Every row belongs to one group in each of 4 separate groupings. Each group adds its own fixed numbers to the row, and there is some noise. The rows also spread widely along 9 directions, which tell nothing about the answers.
In the rows, 128 means zero.
Some rows, each with its group in each grouping after it:
[120 148 129 157 127 149 118 104  97 102  96 117  93 113 140 166  94 113
 126 139 138 135 154 127 101] | Y (1) (4) z808
[ 85 133 173 157 117 175 149  80 129 101 126 114 119 143 150 165 128 159
 113 164 204 161 125 178  94] | P (0) (0) z439
[ 85 186 150  96  57 148 135 110 125 101 100 114 136 128 102 164 126 116
 110 173 130 129 162 192 104] | Z (3) (5) z927
[115 115 131 136 120 126 151 153 152 140 146 113 118 134 113 137 151 111
 123 140 165 148 120 150 137] | Z (2) (0) z797
[129 135 112 126 157 131 135 113 128 108 126 130 130 145 136 125 124 110
 136 145 113 112 134 136 125] | B (0) (3) z325
[131 116 119  79 153 112 131 124 112 115 146 113 134 146 136  90 142 115
 175 159 103 117  94 142 125] | C (4) (5) z808
[116 155 146  87 212 172 115  60 105 118  59 119 117 185 137 157 131 113
 127 166 168  96 136 183 116] | C (1) (2) z328
[ 96 117 119 106 147 143 136  97 119 125 154  95 136 155 130  91 120  93
  96 145 189 101 118 119 122] | P (4) (1) z797
[130 109 130 201 136 157 184 125 128 156 104 149  97 105 103 133  96 114
 107 105 175 160 129  62 149] | B (3) (4) z927
[ 76 129 142 117  90 118 155 153 145 146 185 119 147 118 119  88 136 118
 124 158 149 151 115 124 118] | Y (2) (3) z328
[125  99 106 155 176 140 130 136 133 159 121 122 100 134 106 124 109  58
  74 120 198 120 147  93 132] | P (2) (2) z439
[ 95 126 125 158 115 119 131 154 139 129 132 125 112 123 116 133 123 102
  93 138 159 154 166 130 107] | P (3) (1) z325
[174 127  92 126 162 134 134 123 161  96 184 118 110 134 182 115 141 132
 151  99 103  97 101 111 144] | P (3) (0) z797
[107 173 132  63 135 154  92 142 105 194 150 158 132 177  77 141 120 121
 129 123 183 191 118 143 130] | Z (4) (2) z325
[131 117 138 150 154 119 141 135 128 135  54 132 103 128 101 154 140  93
 138 163 136 139 157 169 142] | Z (2) (5) z325
[123 131 113 112 132 105 112 202 141 192 174 152 124 129  88 101 151 109
 154 107 129 177 132 106 142] | P (1) (1) z325
[132 126 119 115 108 112 121 155 164  96 192 101 109 122 176 145 155 139
 130 132 125 137 139 159 119] | P (4) (5) z797
[129 148 110 100 115 116 100 185 131 161 165 138 110 132 119 118 125 107
 136 118 117 172 135 123 120] | Z (2) (2) z328
[169 100 116 194 161 118 167 136 151 103  90 117  80  94 173 129 125 112
 151 120 100 119 141 103 150] | P (1) (1) z927
[118 143 125  94 111 115 121 170 139 150 172 132 124 139 121 112 143 124
 155 119 112 151 113 122 133] | Y (1) (0) z927
[119 129 119  99 120 131 133 147 134 133 180 127 121 147 144 116 130 135
 127 122 148 159 108 115 122] | B (4) (2) z927
[103 138 146 122  90 147 181  89 140  74 132  93 141 130 151 131 134 139
 125 184 131 104 111 154 120] | Z (3) (4) z927
[112 111 150 151 111 133 156 133 121 118 124 126  99 141 156 129 112 153
 130 148 159 189 112 117 112] | Z (3) (2) z927
[132 154 146 180  83 156 156 125 139 103 120 122 102  85 141 176 119 141
 143 136 129 162 150 144 127] | Z (1) (1) z439
[ 97 139 123 122  82 120 137 133 131 112 179 105 133 111 142 115 111 119
 106 150 132 141 134 123 104] | Z (4) (4) z328
[127 131 130 174 123 126 134 155 146 107  84 120  98  96 126 178 135  96
 115 139 118 130 191 157 121] | B (1) (3) z439
[ 93 110 129 125 128 122 155 109 123 115 126  94 133 132 132 105 125  98
 105 175 152 111 131 134 116] | Z (4) (4) z328
[111 170 124  87 137 170  91 103  95 139 137 144 105 172 123 151  87 122
  97 105 190 158 131 126  97] | C (4) (5) z927
[150 119 121 150 157 120 141 175 148 176 138 146  99 105 107 137 136 109
 141 100 125 166 140 108 156] | C (4) (4) z328
[ 87 160 141  82 125 146  79 147  97 153 168 132 123 165 137 119 131 156
 151 128 158 182 122 137  89] | Y (1) (1) z328
[104 153 112  79 124 162 100 133 103 155 192 126 131 174 117 106 113 124
 120 111 193 158  95 108 112] | Z (2) (1) z797
[132 107  96 103 157 117 122 128 104 119 132 108 124 142 129  81 122  82
 139 150 113  86 115  98 127] | Z (1) (5) z439
[ 99 177 127  76 102 150  71 159  78 173 176 158 140 158 105  79 105 148
 171 103 132 198 104 112  89] | B (2) (1) z328
[ 76 131 146  96  54 101 140 168 122 130 154 106 143 132 118  91 132 127
 140 167 123 173 122 150 105] | Z (4) (1) z927

New rows. What belongs after each?
[127 148 115  94 154 145 125  82 110  88 141 117 123 161 158 124 118 131
 144 158 134 102 109 136 115] | Z (1) (5) z325
[113  85 103 129 207 138 150  92 117 130 136 115 123 168 129 100 119  92
  96 145 198  97 109  87 134] | B (4) (4) z325
[155 140 133 163 140 147 115 141  97 123 105 160  90 120 156 145 102 157
 193 105 111 197 117 123 109] | B (2) (3) z808
[ 98 174 132  97 114 150 113 139 116 158 171 148 127 140 113 119 110 133
 132 118 151 173 128 122 104] | C (1) (3) z328
[142 134 147 140 159 160 152 103 133 139  86 133 117 138 123 136 135 125
 159 132 138 136 121 146 152] | P (0) (1) z927
[127 135 107 124 134 135 123 126 112 115 141 121 112 131 136 118 117 118
 136 123 130 121 133 112 119] | B (1) (5) z797
[173 143  99 116 191 174 135  85 137 112 138 126 108 153 155 147 121 114
 126 104 149  88 105 104 160] | Z (3) (3) z797
[123 119 129 128 137 110 126 136 114 119 118 124 107 149 147 123 112 125
 138 154 133 164 131 135 114] | Z (4) (2) z325
[133 157 121  73 150 144  92 126 109 133 110 124 121 155 110 145 143  97
 146 146 127 106 140 161 128] | Z (1) (5) z439
[110 149 114  76 136 132 104 101 114  65 178 107 131 172 192 119 122 147
 139 164 127 115 108 148  86] | Z (1) (3) z325
[137 168 101 134 141 165 118 110 129 110 102 125 109 112 105 189 119  80
  95 119 134  96 172 143 125] | B (3) (4) z808
[126 159 136 183  92 162 121 145 112 152 109 145  82  93  98 186  88 119
 110 104 164 192 170 109 117] | Z (1) (4) z439
[119  91 132 128 179 130 183  94 128 103  80  98 126 152 146 102 143 104
 137 181 141  86 110 135 138] | B (1) (2) z927
[105  97 105 137  76  90 167 139 134  81 199  97 136  90 160  56 118 113
 134 165  93 118 109  91  96] | P (3) (5) z808
[119 155 111 106  85 120 163 110 126  81 189 101 144 106 153  84 107 127
 160 161  78 111  97 120 106] | C (1) (2) z808
[121 129 127 141 116 120 124 157 125 126 118 128  91 135 141 149 122 121
 128 128 134 166 139 132 110] | Z (1) (0) z927
[124 105 159 149 186 147 169 113 147 152  55 131 110 145 111 160 157 104
 135 155 167 128 132 156 166] | Y (0) (3) z927
[134 164 119 146 101 143 171  99 159 102 136 128 135  88 120 138 121 106
 126 143 105 100 146 138 146] | P (3) (5) z325
[121 134 138 149 124 135 163 114 129 114  88 124 120 117 131 125 115 110
 133 144 115 118 135 123 140] | Y (3) (3) z927
[144 159 130 146 120 152 130 165 160 168 128 154  89 114 113 178 126 122
 111  89 155 182 156 125 144] | P (3) (2) z927
[103  97 146  73 146 117 155 141 141 155 132 111 138 168 110 106 179 114
 145 177 162 134  96 162 150] | Z (4) (5) z927
[126 129 126 138  91 124 169  99 158  25 158  80 133 110 199 126 140 136
 139 187  79  81 121 162 110] | Z (3) (3) z439
[154  59  87 123 207 101 112 172 124 153 147 112  95 156 136  95 138  80
 123 119 147 116 112  75 145] | Z (4) (4) z439
[ 96  77 106 129 131 101 160 155 132 150 125 106 119 135  95  84 121  57
  82 159 173 113 132  88 129] | Z (2) (5) z927
[ 86 147 157 121  91 166 148 109  80 186 197 161 139 137 121  52  68 173
 156 114 191 235  68  65 104] | P (4) (2) z328
[ 64 188 155  77  79 145 111 113 109 131 129 118 148 133 102 137 130 119
 123 172 141 135 157 181  96] | Y (1) (5) z328
[ 78 104  95 127 112 110  99 108  95  69 175  82 120 150 174  69  72  89
  68 149 158 106 136  94  51] | P (4) (0) z439
[120 134 131 185 122 173 148 118 136 128 144 134  82 107 139 184  95 121
  75 111 210 168 152 100 120] | Z (1) (3) z439
[118 184 131  98  83 109  95 134  96  94 118 140 143 137 145  95 109 148
 196 149  44 154 136 165  91] | P (3) (3) z325
[100 155 128 151 111 157 108 123 107 148 129 145  99 114 114 136  80 106
  88 109 181 168 162 109  92] | P (2) (5) z328
[115 148 124 106 130 135 127 125 146 121 155 117 125 135 146 124 136 118
 114 142 135 124 141 142 114] | P (3) (2) z328
[134 134 112 149 103 129 122 139  82 123 152 143 117 134 144  68  80 147
 183 100 103 177  90  83 106] | B (2) (0) z797
[119 113 116  59 157 130 121 115 125  94 175  93 140 190 176  88 150 136
 156 164 127 103  75 140 112] | Z (0) (1) z927
[ 86 136 141  97  95 129 121 152 111 148 165 122 147 157 114  78 136 142
 155 142 150 171 106 136 106] | P (3) (1) z797
[111 123 182 180 110 155 202 107 130 124  87 132 117 111 131 149 142 171
 172 165 152 174 112 151 139] | B (1) (4) z927
[119 192 137 109  79 141 109 122  86 110 123 139 129 111 133 128  97 139
 184 136  79 159 130 145 102] | Y (1) (3) z808
[ 88 126 143  90 193 165 100  88  91 135 109 132 128 212 133 115 129 134
 123 152 214 145 108 146  98] | P (3) (1) z325
[127 138 110  76 126  82 120 169 175  87 184 103 137 141 160 130 177 123
 150 164  74 111 140 189 123] | C (4) (3) z325
[116 142  93  70 119 124 109 134 107 149 160 114 136 148  94  92 111  73
 111 128 139 106 126 109 131] | Z (4) (5) z797
[106 114 122 137 123  95 121 155 124  99 156 109 107 124 181  99 124 130
 143 151  97 139 138 115  93] | Y (1) (3) z328
[148 127 111 103 211 160 119  63 115 104 131 118 107 159 182 122 117 121
 131 129 149  86 106 108 135] | Y (4) (5) z328
[ 77 106 130  92 115 112 148 164 133 163 132 108 141 157  70 102 151  78
  91 169 170 124 130 132 130] | Z (3) (4) z927
[160 171 117 107 182 167 140  98 129 149  94 146 126 128 109 139 135 103
 161 120 109 102 130 132 167] | B (1) (2) z328
[115 131 120 133 144 155 123 108 106 108 136 116 117 142 139 131 117 124
 127 138 155 118 127 115 105] | B (1) (4) z439
[128 129 123 133 107 108  95 157 122  86 128 103  89 130 172 157 113 125
 121 146 110 160 163 157  89] | Z (4) (2) z439
[139 137 124 135 144 153 152 121 146 133 128 125 116 129 122 149 132 104
 126 129 161 123 125 135 156] | Z (2) (3) z797
[112 140 133 136 125 144 177 119 164 123 134 109 123 116 112 158 146 107
 103 148 160 109 139 143 140] | C (1) (4) z927
[119 149 113  79 137 132 115 126 118 110 160 116 121 167 154 108 119 130
 137 140 124 125 109 129 103] | C (1) (2) z927
[133 134 121  89 150 132 112 144 123 146 162 127 125 157 125 110 134 123
 150 126 133 149 107 129 132] | C (4) (2) z439
[125 146 131 132 127 141 131  97  83 115 102 124 124 131 150  87  96 129
 175 147  99 138 112 116 109] | Z (1) (1) z328
[ 87 100 126 101 145 108  98 150  89 142 137 123 121 175 138  77 113 116
 128 159 148 166 119 116  81] | Z (0) (3) z328
[105 182 150 103  75 157 156  89 128 106 145 120 146 111 130 132 129 141
 152 169 116 127 126 164 121] | Z (1) (5) z328
[131 151 115 105 158 157 132  75 118  78 142 116 144 160 163 117 129 138
 162 156 107  91 103 150 119] | B (0) (1) z325
[128 104 119 165  97 112 187 155 177 100 185 109 123  81 154 121 148 122
 129 140 111 128 131 120 143] | B (4) (3) z439
[153 127 139 115 164 112 159 162 165 145  58 125 119 126 103 159 193  95
 170 156  88 109 151 187 177] | B (1) (2) z927
[164 135  68 120 141 127 100 137 137  89 191 111  94 143 179 121 106 113
 113  90 107 107 119  86 115] | Z (3) (0) z797
[106 108 152 132 111  89 161 160 156 123  71 107 131 113 116 123 160  91
 142 178 104 127 163 187 140] | P (4) (3) z927
[132 147 139 134 101 122 158 140 115 153 107 139 127 110 111  87 109 123
 178 136  93 158 118 113 140] | P (1) (2) z927
[143 160 147  82 119 151 111 128 130 117 150 129 122 143 146 159 158 163
 186 142 117 159 110 186 134] | Z (4) (5) z439
[ 83 111 135 125 135 121 144 141 128 148 127 122 131 134 112 110 135  96
 101 155 165 143 146 134 120] | B (4) (3) z328
[147 198 134 108 125 178 148  73 122 115 135 151 142 123 139 120 105 151
 181 122  86 125 101 138 138] | C (3) (3) z328
[128 110 122 158 126 122 132 155 136 107 136 113 104 115 150 134 135 120
 135 130 125 145 144 135 118] | B (4) (1) z439
[127 121 116 107 123 110 120 159 140  98 185 109 112 132 170 128 148 142
 155 137 110 155 117 152 104] | C (4) (1) z808
[101 170 114  95  81 115  96 169 120 129 112 111 120 129  92 152 121  84
 105 143 112 130 180 159 102] | Z (1) (4) z927
[103  99 120 142 154 154 188  93 116 147 156 123 124 126 116  93 101  96
 104 146 202 126  88  67 136] | Z (1) (3) z808
[116 123 102  96  97  98 126 173 135 130 183 115 127 132 140  88 117 104
 122 133 114 144 120 106 121] | Z (4) (3) z927
[141 131 122 108 152 133 135 112 133 100 127  97 113 150 163 140 142 123
 147 155 129 106 122 152 131] | Z (1) (2) z797
[164 129 133 177 146 157 147 109  89 147 101 154 106 125 139  77  87 153
 201  96 117 178  89  73 142] | P (3) (1) z797
[117 122 112 160 105 131 155 151 121 152 143 131 121 113  94 102 108 107
 119 112 140 148 131  79 133] | B (3) (4) z797
[ 95 144 136 123 109 135 127 143 105 149 117 125 134 131  85 108 119 100
 137 146 138 147 138 134 111] | C (1) (1) z439
[ 66 165 168 101  94 136 119 126 138  96 152 115 130 153 151 178 155 162
 128 184 164 163 149 205  86] | Y (1) (3) z325
[ 99 144 118 112 128 156 121  91 116  98 121 101 138 140 126 109 117  88
  99 154 152  81 144 139 103] | P (3) (1) z439
[184 147 102 150 143 149 154 144 151 138 163 153 113  90 136 125 129 125
 181  87  84 125 112  84 173] | B (1) (3) z439
[157 162 117  80 182 166  88  88  98 123 140 140 134 167 162  98 120 146
 193 117 111 114  85 131 121] | P (2) (4) z328
[169 208 100 122 122 150  56 146 117 118 114 147  88 118 145 181  98 117
 145  72  87 142 185 146 112] | P (1) (3) z797
[125 133 110 139 149 158 161 109 147 150 141 124 118 118 110 121 115  80
  92 111 180 101 132  86 152] | P (1) (1) z927
[124 134 105 120 121 130 122 153 133 114 148 120 113 139 142 117 128 116
 123 119 119 131 134 113 113] | B (3) (1) z927
[101 108 130  85 124 103 147 151 156 119 172 101 162 142 128  76 177 110
 150 176 113 101 106 157 130] | P (3) (3) z439
[122 181 152 164 123 188 163  65 142  97  93 124 116 105 130 193 114 135
 111 142 147 122 156 167 125] | C (3) (4) z328
[ 82 143 138  64 143 164 122  99  84 173 166 139 142 176 103  80 115 128
 130 150 201 154  82 101 108] | Z (1) (5) z328
[117 100 130 132 107 101 154 145 133 118 145 114 118 118 150  87 124 121
 143 145 119 146 120 114 125] | P (4) (5) z927
[135 200 141  98 119 152  89 121 119 119 112 136 119 133 142 163 123 139
 171 129  90 148 144 181 117] | Y (2) (2) z328
[130 181 133  64 132 163 125  65 105  84 170 114 157 158 175  84 120 164
 190 147  89 107  77 156 110] | C (4) (1) z328
[122 120 117 117 141 138 170 141 162 153 208 130 131 132 121 117 152 127
 131 133 173 143  91  98 159] | Z (1) (1) z325
[134 117 135 142 140 133 166 117 153 116 121 119 117 120 155 124 132 120
 136 139 139 124 122 133 148] | P (4) (3) z927
[133 177 141 132  99 166 137 115 125 103 132 137 122 110 132 173 131 160
 168 130 112 156 127 164 115] | B (3) (4) z808
[112 129 101 119  84 101 131 154 136 106 226 112 134 111 176  55 102 132
 139 133  98 143 106  88  92] | P (2) (2) z328
[170 114  94 107 206 153 136 109 133 141 132 135 110 167 138 109 123  95
 138 105 154 100  80  91 163] | Z (2) (0) z927
[121 156 106  68 141 168 115  92 113 120 171 115 140 170 129 109 110 111
 115 139 157 100  98 114 118] | Z (3) (2) z439
[ 82 125 124  80 128 113 140 119 105 124 160  99 158 152 120  55 127 110
 142 177 120 103 104 122 101] | C (1) (4) z328
